The rows come from 4 hidden closed curves, with some noise, and rows from the same curve form a group. Each curve winds through 8 dimensions. The rows are also pushed far along 5 directions, which tell nothing about the answers.
Some rows, each with its group after it:
[-23.7  42.5  38.9 -13.2   0.0  12.7   6.5 -29.4  15.9  44.8  12.4   4.8
  11.7   2.5 -27.9  38.1  -9.5  -7.5  28.9  -9.9]  G
[-32.0  43.9 -28.1  29.0  53.7  -6.5  35.6  13.0 -58.7  -0.3 -38.3   1.6
 -12.7  49.9 -12.1   3.6  11.7 -54.8  26.9  22.4]  L
[ 43.5   8.3   6.1  24.9 -22.1  -9.5  -5.9 -30.8   9.7  -8.2  -0.6 -12.8
  29.7  29.8  -3.7 -31.5  25.6 -18.3 -10.9 -16.3]  G
[-10.2  10.6 -13.2 -22.0 -16.3  -2.5  13.9 -22.9 -21.2  18.5  -2.3  -0.5
 -15.3 -37.3   2.2  17.7  10.5  39.8  58.0   4.3]  V
[-11.8  11.2  -9.5  16.5   3.1 -15.2   0.3  -1.0 -10.9  -2.7  11.8   1.1
   4.1   6.8   3.9  10.1  -9.7 -15.8   3.7   4.5]  L
[-18.8   9.1  -2.0 -26.7   1.7  29.3  27.4  11.6  -1.9 -26.9  -4.4  41.9
 -35.6 -17.6  35.5  28.3 -11.1  21.5  28.7   8.7]  L
[-38.8  -8.4  19.4 -55.6  -7.8  26.5  15.2   6.0  22.6  18.1   7.6  30.3
 -29.6 -42.9  12.5  40.9 -30.3  40.8  32.2  13.6]  L
[ -7.7  43.4  34.5 -16.5 -19.0  -0.2  -8.5 -37.3  14.6  29.6  -0.8   7.8
  11.1 -16.9 -18.7  38.5  31.7  20.0  41.0 -46.5]  V
[-19.6  24.0  17.4 -10.1   0.6  46.9   5.2  14.2   1.1 -31.3   9.8  23.5
 -26.8 -23.2  10.2  15.2  -9.9 -24.6 -10.0   5.5]  L
[-36.1  37.7  23.6 -24.2  -1.6  64.1  47.3 -21.2 -20.3 -36.7  -8.8  26.9
 -16.3  -6.7  41.2  56.8 -22.3  -0.1  33.7 -11.8]  G
[ 21.2 -36.1 -38.5  15.1 -12.2 -10.4   9.5 -25.6  -9.0   9.7 -22.5  -5.6
  -8.1 -29.3 -12.7 -19.4  27.1  29.0  39.2  22.4]  L
[ 26.1  -7.8  -2.1  10.7 -18.5 -20.5  -4.5 -39.1   9.8   8.2 -11.3 -13.9
   3.5  -6.1   4.6 -10.7  20.3  41.3  28.3 -12.1]  G
[-21.3  -5.1  -4.2 -10.8  21.4 -10.3  -0.3  31.1  -3.2   7.9 -11.5  -9.0
 -23.4 -10.4   8.3 -22.3  -5.7 -19.6 -14.7  30.3]  U
[ -1.7  -2.7 -18.1  12.6  -1.8 -21.9  14.1 -13.4 -20.5  13.2 -19.7 -31.1
 -13.5   1.9   8.4  -6.9   4.3   6.4  35.6  16.4]  U
[-12.7  16.9   2.8 -27.1   3.6 -22.6   4.2  -3.3  -1.6  23.6  -6.5   2.7
  15.9   7.8   0.7 -11.3  17.1  -0.3  13.2   4.6]  U
[-19.0  15.6 -12.1 -14.9  13.8  18.4  32.8  12.1 -13.7  -3.7   8.4  17.1
 -18.4   6.2  12.8  29.0 -21.7  -7.4  22.0  23.8]  U
[-11.8 -32.5  10.8 -51.9 -54.9  42.9  -0.2 -26.8   1.2  -5.7   7.5 -20.9
  -6.2 -77.3  13.3  33.4   2.4  49.3  32.0 -27.4]  G
[-12.0 -14.8 -15.8   8.2   9.8 -18.9   0.9  -2.9  11.4  31.6  11.8 -20.7
   5.8  10.8 -25.6  15.9   1.0   1.2  21.8   9.2]  G
[-13.3  23.6  11.1  17.2  19.4 -26.1   9.2 -15.3  -1.2  32.3 -25.9 -13.9
  -0.6  29.5 -15.9   4.4   7.7 -11.2  26.8   5.1]  U
[-14.1  17.6  -5.1  31.1  37.9 -13.9  -7.0  37.9   5.0 -17.9 -20.5   5.6
 -30.0  37.9   6.6  -5.7  -6.9 -23.8 -13.2  -2.8]  V
[-30.7  28.9  30.5 -30.2  -0.2  20.0   7.1  -8.4   7.2  19.7  27.2 -13.4
  -5.0 -21.1   8.0  48.1 -22.4   9.9  15.6 -15.8]  U
[ 24.1   0.0  25.8  -0.2  -9.8  12.7  -4.9 -10.6   1.2 -11.0  -0.9  -3.9
  11.4 -15.5  27.6  -7.9  -6.1   8.8 -30.9 -25.4]  U
[ -8.6 -10.3 -15.7  14.9   3.0   4.4  10.5  -6.6 -12.7 -41.4 -31.5  24.8
 -16.5  -2.7  23.2  -3.5   8.7  10.0  15.6   4.8]  U
[-25.1 -10.2  -3.3   4.2  12.6 -18.3  12.0   2.7  -9.6  14.8 -29.9 -10.1
  -1.3  30.7  -9.8   3.2  -5.6  -9.0  14.9  14.8]  L
[ 14.2 -23.0   6.1  -2.8 -18.4  29.6  -9.4  -1.1  32.8 -22.6  40.7 -12.1
  -5.3 -20.9  16.2  16.9 -12.9  19.2 -19.7 -16.0]  G
[ -9.1 -12.4  14.3 -22.1  24.2   2.6 -19.5  44.7  32.3  15.1  27.9  15.6
  -1.8   3.3  -2.2   6.3 -31.6   3.6 -44.2   2.8]  L
[-12.9 -19.3 -37.0   0.4 -24.6 -17.4  15.5 -20.6 -29.4   4.6  -8.5 -12.4
 -27.0 -38.7   7.5  20.2   3.0  45.3  70.0  19.5]  V
[ -2.4  -0.2  11.2 -12.7   3.2 -28.3 -23.9 -21.8  -1.0  71.2   4.7 -13.8
  41.4  -8.7 -56.1  16.5  11.9  26.9  12.5 -28.0]  U
[ 20.7 -26.6 -35.6  28.9  -4.2 -21.8  -3.6  20.0 -22.4 -40.8  -1.8 -24.0
 -15.2  15.0  31.1 -41.7 -15.0  -4.6 -24.1  23.5]  V
[-14.6 -36.8   1.8 -23.5 -24.6  19.9 -15.0  27.1  23.1  -8.5  21.2  -1.4
 -25.1 -35.1 -14.0   4.2  -7.4  -4.4 -13.8  17.0]  L
[  8.0 -14.7 -14.1  10.6  -4.6   4.9   4.8 -10.4  11.3  -7.7  14.7 -11.8
  -6.4  -0.3   4.1  16.2   2.0  11.7  14.1  -4.1]  G
[ 30.0   7.3  11.5  -1.6 -14.9  37.3  -7.1 -16.2  15.2 -31.1  35.5   4.7
  22.4  -9.3  12.7  24.7  10.9  18.0 -16.9 -48.9]  V
[ 10.7  -3.4  -0.9 -14.5  -2.5 -13.0  -2.8  -4.4  26.7  25.0  30.9 -11.8
  26.2   9.9  -4.1  -4.7   5.9  -2.7  -7.1   4.3]  G
[ 16.0 -10.7  -5.8  11.6  -4.6 -24.2 -15.1   3.3  16.9   7.2  23.3   3.5
  41.9  41.0 -30.5 -15.1  16.6 -31.5 -29.3   0.8]  L
[-14.8   1.9 -11.7  20.4  17.9  13.7  10.5  -3.5 -11.4  -3.3 -17.7  11.7
 -24.0  -6.7 -16.8  18.8   3.1   1.4  23.6   7.1]  U
[ -9.8 -39.6   2.9 -11.9 -39.0 -14.5 -36.6   1.9  27.1  20.2  18.8 -32.9
 -17.6 -55.4  -8.1   6.0 -19.3  39.6  11.2  -2.2]  V
[ -7.3  -3.6  12.4 -11.1   9.1 -11.6 -21.9  29.8  35.3  14.1  15.8  -2.4
  -6.7  -0.2  -3.6   8.8  -9.5   7.1 -19.0 -15.7]  V
[ -5.7  15.1  18.2 -13.8  16.6   6.6  -2.4  23.6   6.1  -7.9   2.9  22.3
 -11.1  -5.4  24.7   0.6 -19.7  -1.5 -26.2  -4.5]  L
[  3.3   4.0  -2.3   1.9 -11.4  -7.3   3.1  -8.6   1.5   0.7  -7.9  15.6
  11.4  20.9 -23.5  -2.1  31.4 -15.6  14.4   1.5]  L
[  6.2  -5.5 -12.8  -7.3  -4.7 -17.7  12.6 -18.4 -25.5  25.8 -26.7 -11.6
   1.4 -22.5  11.3 -25.7   1.9  14.8  22.5  21.3]  U
[ 20.6 -24.5 -28.0  10.0 -12.5  -4.1 -10.6  20.4  -7.3 -24.0  -6.5  -6.8
 -17.0 -16.0   5.1 -15.2  30.3   1.3  -7.5  -5.9]  G
[ 34.1  10.6  -6.9   9.2  19.3   1.5  20.3   0.7 -18.2 -16.9 -15.6  26.2
  20.8  29.1  25.4  -7.1  19.4  -4.8 -18.6 -19.4]  U
[  6.1 -17.3  13.3 -18.5   2.6 -14.0 -11.1 -15.6  23.2  50.9  14.8 -17.1
  26.9   6.5 -32.0   5.8  -1.5  28.9   0.8  -8.2]  G
[-44.2   9.7  16.2 -40.9  18.3  15.3  12.1   1.4  10.3  38.6  10.6   9.0
 -18.3 -29.2  -9.1  29.0 -29.6  22.5  31.0  24.6]  G
[ 21.2  15.8  21.7 -29.4 -25.4 -17.4 -12.1 -23.6  15.1  45.0  16.8  15.9
  39.7 -15.6 -18.3  18.0  28.6  20.9   6.3 -33.5]  G
[ 13.4  -4.7  -6.3 -20.0 -24.9 -17.8  -7.1 -17.4  -6.1  -2.0 -11.0  10.9
  19.6 -10.9   5.3 -25.4  24.0  21.8  11.1  -6.9]  U
[ 11.7 -10.3 -25.7  23.9 -11.2  -8.7   7.0   7.1 -32.6 -33.5  -2.1  -5.8
  -9.5  11.5  10.2  -1.9  14.3 -13.2  -0.5   3.7]  V
[-13.3 -25.8 -17.4 -13.4  -8.5  13.0   1.1  45.4  18.6 -17.8  22.4 -21.9
 -45.6 -24.2  31.0   9.8 -19.3  -9.6  -7.6  16.9]  G
[ 43.5 -10.0  16.1 -20.9 -22.5 -11.1 -15.2  -3.9  23.1  19.4  16.0   4.0
  28.1  13.5  -4.8 -10.8  14.5  19.6 -21.0 -22.8]  U
[  5.0   2.3  -4.6  34.1  13.1 -24.0 -14.8  12.3  24.7 -16.0  -5.8 -15.9
  -9.4  35.7   5.8 -26.9  -1.6 -19.8 -12.8  -0.9]  V
[ -0.6  21.1  27.4 -12.2  27.0  14.3   3.0   2.8  22.6  27.5  31.4  22.8
  32.3  27.0 -22.8  33.1 -10.6 -15.0 -27.8 -14.7]  U
[ -5.3 -13.0   4.3 -18.5  -0.3 -10.7   2.0  14.1  17.3   8.8   6.0   5.1
   0.2   2.1  19.0  11.7 -14.0  11.8  -6.3  -3.7]  V
[  1.2   1.4 -13.5  11.5  -8.8  14.0  13.4 -13.1  -2.8 -36.3 -12.4   1.5
 -22.9   5.6  19.4 -17.5  -9.3   5.7  22.2  22.2]  L
[-11.0  30.1 -11.0   9.0   2.4  -8.8  23.0 -27.9 -26.9  14.4 -11.7  -1.6
  -1.8   7.5 -16.4  11.3  26.3  -5.3  52.9  11.5]  V
[  7.9 -17.4  -2.6  -3.0 -12.3  29.6  -0.5   9.8  -3.7 -24.3  21.8  -6.3
  -5.8 -16.5   4.9  20.4   0.0   0.0 -18.1 -10.6]  V
[ -6.6 -13.5  14.4 -21.6 -30.2  15.2 -17.7  14.0  17.5  -5.0  36.4  -0.3
   2.7 -28.5  -0.4   5.6 -12.7 -14.1 -27.6   2.6]  L
[ -7.0   2.9  11.7   6.0  20.8  31.6  -1.6  10.8   4.0  -1.8  11.5   1.7
   7.7   9.7 -24.5  23.3  -1.6 -21.5 -21.9 -16.9]  V
[ 13.6  19.6  14.6 -22.2   4.0  -4.4  12.6  -9.0   6.2  11.6   5.5  26.3
  47.8  43.1  -1.4  -3.7  16.3 -15.2 -16.2 -11.1]  L
[ -4.2  -3.2 -33.0  10.2 -12.0  -5.3  20.2 -14.7  -4.1 -24.6  -9.6   8.7
 -31.8 -14.9  29.7 -12.9   0.1  12.3  49.3  36.2]  V
[ -9.2   5.6  -6.3  -5.4  17.5  -6.3   2.5  21.3  20.0  11.1  29.2  -9.2
   6.9  21.1   0.7   3.4  -6.5 -29.5 -11.0  11.9]  G
[ -4.9  -5.0   6.9 -21.8   7.9   0.5 -10.3  18.7  21.2  22.0  36.5 -12.6
  33.0  17.6 -13.4  23.9  -2.3 -10.8 -26.9 -20.3]  G
[ 26.6  -1.7   6.5  15.2 -16.5  44.7  -3.5 -17.9  18.1 -43.5  11.8  -5.0
   2.4 -10.0  10.6 -10.6   6.9  -5.1 -15.8 -19.7]  V
[-22.1 -17.0  17.3 -24.5 -25.5  -1.1  -3.5  -8.4  15.7  37.2   5.1 -22.5
 -21.3 -37.3  -8.2  10.2 -31.0  22.1  26.6  25.5]  U
[ -0.1  26.4 -21.9  32.6   6.1 -11.3  23.6 -29.0 -30.8 -24.4 -13.8  -1.5
   4.4  26.4  19.0   1.3   3.9 -10.6  30.4   4.8]  L

New rows, each followed by its group:
[ 51.8  12.2  41.7  13.5 -28.8  39.4 -15.6 -19.9  17.5 -43.8  26.0  11.9
  31.5  16.6  12.0   6.2   9.8  -5.6 -51.1 -58.2]  G
[-17.1 -43.2   2.9 -15.0   9.7   1.1 -13.2  26.4  33.7  19.4   4.7  -8.4
 -26.9 -17.4  -8.7  -7.1 -36.1  23.2 -12.0  28.2]  L
[ -5.4 -41.8  -5.0 -17.6 -31.8  12.5 -12.4  19.6  16.4 -12.2  10.7   0.1
 -21.3 -29.5  -9.2  -1.3   3.3   2.0  -3.9  16.9]  L
[ 18.1 -10.8  -6.9   0.8 -13.1  -6.2  -6.9  17.6  -0.3  -8.1  -0.3   9.3
 -10.8 -11.7   9.8  -7.1   7.0  -0.9 -10.8   1.9]  G
[-13.5 -23.2  -5.4 -29.9  -8.1   1.3   5.2  15.4  -6.9  24.6 -10.6   6.6
 -21.5 -29.9  -3.8  14.9  -6.0  21.6  18.4  11.1]  G
[-10.2  25.1  -0.8  29.3  17.6   9.7   2.6  -3.7  -3.9 -35.8   0.3  19.6
   6.2  39.1  -5.9   8.8  -2.1 -22.5  -5.4  -7.4]  U
[-16.4  20.8  35.8   4.3  47.6 -11.0 -24.6  35.2  20.7  38.5  13.9 -18.8
  15.4  28.1 -27.8  -9.9 -18.8 -50.5 -64.7   0.5]  U
[ 26.4  -2.6  -1.7  10.8 -11.4  -4.2 -15.3  -9.9  25.3 -12.1  38.0  12.6
  29.9  12.6  -4.1  -2.8   5.4   1.1 -22.4 -13.9]  L
[ 11.5  11.1  -6.4  -0.6 -11.3  13.5  -1.4  -1.7  13.7 -20.1  24.4  25.8
   6.0  -5.9  10.9  11.5  13.1   2.1   2.0 -13.1]  V
[ 18.8 -16.3 -37.7   7.6 -14.3 -18.2   9.3 -11.0  -6.7 -14.7 -11.3  11.3
  -4.7  -8.2  24.0 -13.8  10.0  30.8  28.9   7.1]  V
[-43.4  21.0 -18.4  38.6  66.6 -23.9  20.1  19.2 -36.6   7.6 -33.9  25.8
 -23.8  42.3 -19.3   4.3 -25.6 -26.3  15.2  46.8]  G
[ -1.1 -16.5 -11.7  -4.6   4.5   6.3   3.3  40.4 -10.5 -16.2  -8.8   9.4
 -23.8   2.0  13.4  -4.6  -9.7 -12.9 -21.5  12.6]  G
[ 29.6  -7.7 -13.6  -5.6  -7.7 -33.4   0.5  -6.7  -6.1   7.9 -25.9   9.8
   6.2  -3.3  21.0 -33.8  18.7  23.9   5.0  -1.5]  L
[-20.0 -10.8  10.1 -24.3 -10.1  30.9  24.9  -4.9  -8.3  -3.9 -13.6   4.0
 -19.8 -17.3  15.1  26.8 -25.4  12.7  25.1  12.3]  G
[-14.9 -19.3  20.1 -11.4 -16.4  12.3 -16.1  21.6  25.1   9.1  24.4 -34.1
 -32.3 -25.0   0.2  -6.7 -39.8 -10.0 -19.4  26.7]  U
[-10.2  -6.3 -24.5  24.8  24.7 -28.8  14.9  -0.9  -4.4  14.7  -6.3   5.1
  -9.7  20.4  -5.5  -6.9 -11.9  -7.1  17.2  40.8]  G
[ -2.6  32.7   6.0  19.5   1.2 -24.5   3.2 -28.2 -16.1  -1.5  -8.5   0.6
  39.7  34.9  -0.1   9.7  19.6 -19.5   7.8 -29.1]  G
[  4.3 -45.5  -2.0  -2.8  -7.1  -9.1 -21.7   6.4  33.6  28.2  25.0 -32.4
 -12.9 -22.0 -21.2  -4.5 -22.0  26.9  -9.3  18.4]  G
[  0.8  19.2 -17.4  13.6  25.2  -1.7   3.1   8.4  -8.8  -9.1   6.7   9.8
  12.7  20.4 -15.8  -5.0  27.4 -28.8  -4.8  -0.9]  G
[-15.0 -24.5 -39.8  26.4  14.9  -8.7  18.0  20.4 -40.7 -45.3 -52.6  -6.2
 -48.8   1.0  33.8 -17.6  -3.2   8.8  20.0  26.2]  G
[ -6.2 -10.3  -7.9  -4.2  -2.5  -5.4  -1.8 -12.4 -10.0  -8.2  -4.2   7.2
  15.6 -11.9   8.0  11.4   1.4  26.7   9.0 -17.2]  U
[ -6.6   5.6   9.5   4.9   5.3  15.0 -17.1  15.9  32.2 -13.4  54.5  15.3
   9.5   4.7  -4.6  18.5 -27.6 -15.2 -35.6  -2.6]  L
[ -2.6 -63.8 -25.7  -9.7 -30.7 -16.3 -31.2  18.5  16.8  10.1  24.9 -31.9
  -5.7 -33.4 -28.4 -36.1 -17.6  10.3 -15.9  39.0]  U
[-10.9  -2.0  -7.2   8.7  -4.7  24.4  38.0  -6.8 -24.4 -58.9 -38.2  10.2
 -31.3  11.1  50.4  18.6  -1.6   4.4  25.1  -0.3]  L
[ 13.4  40.8   6.4   6.3 -10.3   1.4   4.5 -21.8   3.0 -23.0   9.0  32.5
  18.3  22.4   7.7  -5.2  17.8 -18.2   5.5  -8.6]  L
[ -1.2  -7.7 -22.2   2.8 -14.6 -13.9  -0.6 -20.6 -10.7  19.7  -1.2 -11.0
   6.4  -8.7 -32.4  -6.6  14.5   9.8  34.4  16.6]  U
[ 22.2  21.6   6.3   4.4  17.4  10.6   9.0   6.6   7.6 -35.7  -1.7  43.3
   7.5  26.2  32.2   4.1   9.2   5.3 -18.9 -25.3]  L
[ -9.1  25.9   9.8   2.5  19.7   0.8  -5.8  19.0  23.0   2.0  46.0   8.9
  19.7  26.5  -4.2  16.7 -11.3 -37.4 -35.0  -1.2]  G
[  3.4 -17.2  -6.2 -12.7 -10.7  44.3  12.1  -0.3   1.2 -32.9 -10.3   4.5
 -33.8 -44.6  34.1  -2.5 -19.1  29.5  10.5   0.8]  V
[ 22.6 -48.1  -7.9 -32.2 -28.9 -32.0 -11.4  -3.9  24.6  34.3 -11.3   1.0
  11.0 -15.0  -8.9 -32.7  13.5  39.1   7.1  17.3]  L
[-69.8  -3.3 -14.0 -15.1   9.5  -5.4  10.4   8.3 -24.9  30.8 -19.9  -4.3
 -48.3 -39.8 -20.8  40.7 -33.3  28.1  69.0  33.0]  U
[ 20.2 -12.8  20.0  -1.1 -22.2  33.9 -16.3  -2.2   3.4 -20.8   9.1  -0.8
   6.0 -15.3 -11.8   2.5   2.2   4.5 -29.5 -21.6]  G
[-10.7  17.7  20.6   2.4  17.2   1.7 -25.1  31.0  24.7  -6.3   9.6   0.2
 -12.6   6.8   0.7   8.1 -11.9  -5.6 -27.1 -25.8]  V
[ 15.6 -12.3 -22.0   9.5   5.2 -24.4  21.2 -26.1  -4.4  -1.2 -46.7  20.4
  -7.2  13.2  13.1 -13.4  23.4  36.9  45.8   8.2]  L
[-16.6  25.7   3.5  18.3   6.5  -6.5   2.1  -6.2  -5.0 -18.0  -8.2 -10.9
 -16.3   4.8  20.2  11.4  -0.1  -7.6  19.5  -9.5]  G
[ 11.8   0.5  -1.0  10.0   3.6   1.5  -7.2  -6.6  18.2  -2.4  23.7  19.2
  18.4   6.0 -11.5   2.1   9.2  -6.6 -14.7  -3.3]  L
[-21.8  20.5  16.6 -12.7  19.8  34.0  -8.8  31.4  -0.2  -0.4  20.1  -2.3
 -12.2 -11.3 -15.5   0.0 -15.4 -39.5 -33.4   8.8]  L
[ -2.0  24.8  26.8 -27.5 -15.6  50.9   0.7 -15.0  12.3 -14.3  11.6  24.0
 -11.3 -37.3   0.9  35.0  18.9  22.2  17.8 -35.2]  L
[ 23.8  46.3  23.1  12.2  -2.2  32.7   5.7 -14.3  -9.9 -46.6   9.2  21.4
  33.3  31.1  15.7   2.0  31.1 -46.9 -34.4 -39.9]  L
[ 21.0 -13.0  -1.7  -2.6  -8.9 -12.7  -8.1  -2.7 -10.5  12.9  -9.3 -27.5
   5.0 -19.1   8.5 -43.8   4.3  -2.8 -20.8   7.2]  U
[ -3.4  11.3 -18.5   0.6   6.6   1.3   2.4  10.5  -8.4  -4.7   3.9   7.9
  -1.2  -2.5  -8.3  11.8  29.4  -9.5   9.4 -12.0]  G
[-21.4  17.7 -16.0   2.0  20.3  32.0  20.2  14.5 -14.0 -34.3   5.7  20.7
 -29.2 -12.5  13.4  26.7   4.9 -13.7  16.5   5.4]  G
[ 12.5 -41.8  11.0 -19.2 -42.2  30.9 -15.5 -10.2   5.1  -1.9   5.7 -13.7
  -4.7 -54.0 -12.2  10.4  -0.8  33.3  -3.0 -14.1]  G
[-44.0 -29.7   1.0   3.8   4.6  -2.9 -10.3  40.8   6.3  10.4 -21.7 -27.3
 -59.6 -24.1 -12.8  -0.2 -25.3 -17.1   2.4  35.7]  V
[ 12.5  13.4   4.4 -12.1  -1.8  21.3 -10.6   7.1  10.2  -8.7  34.1  10.2
  21.6  -5.9  -7.0  11.6  26.9 -10.6 -21.5 -28.4]  G
[ 15.3 -24.3 -30.9  12.5  -1.0 -15.8  -1.0  12.4  -8.6 -12.5   7.4   4.7
   7.6   1.7   3.4 -18.7  13.6  -7.4 -13.7  12.9]  G
[ 45.1   1.7  16.4   6.5 -13.0  16.9  -9.7 -15.2  13.6 -22.5  23.0 -13.3
  33.0  -2.1  17.1 -31.6  22.4 -18.4 -50.6 -23.6]  U
[ -0.3   0.5 -17.0 -17.5 -15.0   5.1  29.6  -8.0 -31.7 -19.4 -17.3   9.2
  -8.6 -14.3  37.2  21.3  13.9  18.4  32.5  -8.8]  L
[  1.0  14.8   9.4  -7.5   8.4  -4.8  15.9   5.9   6.9  -1.7  -7.3  13.2
   4.7  27.8  18.0  -9.5   4.9 -23.6  -8.1  12.1]  V
[ -4.5 -34.6 -32.2   7.0 -32.1   9.6  29.3 -27.3 -22.7 -25.8 -44.1 -30.5
 -42.6 -27.5  23.6  -6.2   7.6  24.2  67.5  25.2]  G
[ 16.0 -18.3   6.2  -0.9 -28.1 -11.6 -17.8 -17.6  38.5   1.5   5.3 -17.6
  -4.7 -17.4  10.4  -6.0   8.1  30.7  14.2 -18.5]  V
[ 24.8  12.0  -4.0  -0.3   6.1  -4.8  -8.0 -13.6   5.3   8.0  16.2   8.1
  39.0  13.0 -22.7 -14.3  39.6  -6.7 -11.8 -17.1]  G
[ 36.9  -1.7  14.5   0.8   2.7  33.8  -5.2  22.7  13.8 -60.4  25.6  22.5
   4.2  -0.8  61.4 -13.7 -16.7  -4.9 -71.3 -22.9]  L
[-22.1  -2.8   8.1 -13.0  -2.3  15.7  -2.6   0.8  17.8   6.1   9.1  -5.9
 -16.2  -6.9  -9.6  -5.3 -30.9   2.3   9.5  25.0]  L
[ 31.8  -0.5  31.1  -1.0 -15.9  46.0 -24.7  21.9  18.0 -38.7  25.4   8.2
  -0.9  -8.6   3.3   3.5   3.2  -5.9 -61.4 -40.0]  G
[  5.0 -14.9 -30.5  -5.6   6.6 -20.2  14.0  -4.7  -3.0  18.8  -8.1  -7.8
   6.2   4.0 -10.0 -22.9  22.8   3.3  21.1  25.2]  G
[-13.7 -24.9 -10.2   9.0  23.4 -30.3  -4.7  35.4   6.7  11.3 -26.9  -9.9
 -18.0  22.8   5.2  -9.0 -14.5  -4.1  -7.8  13.1]  V
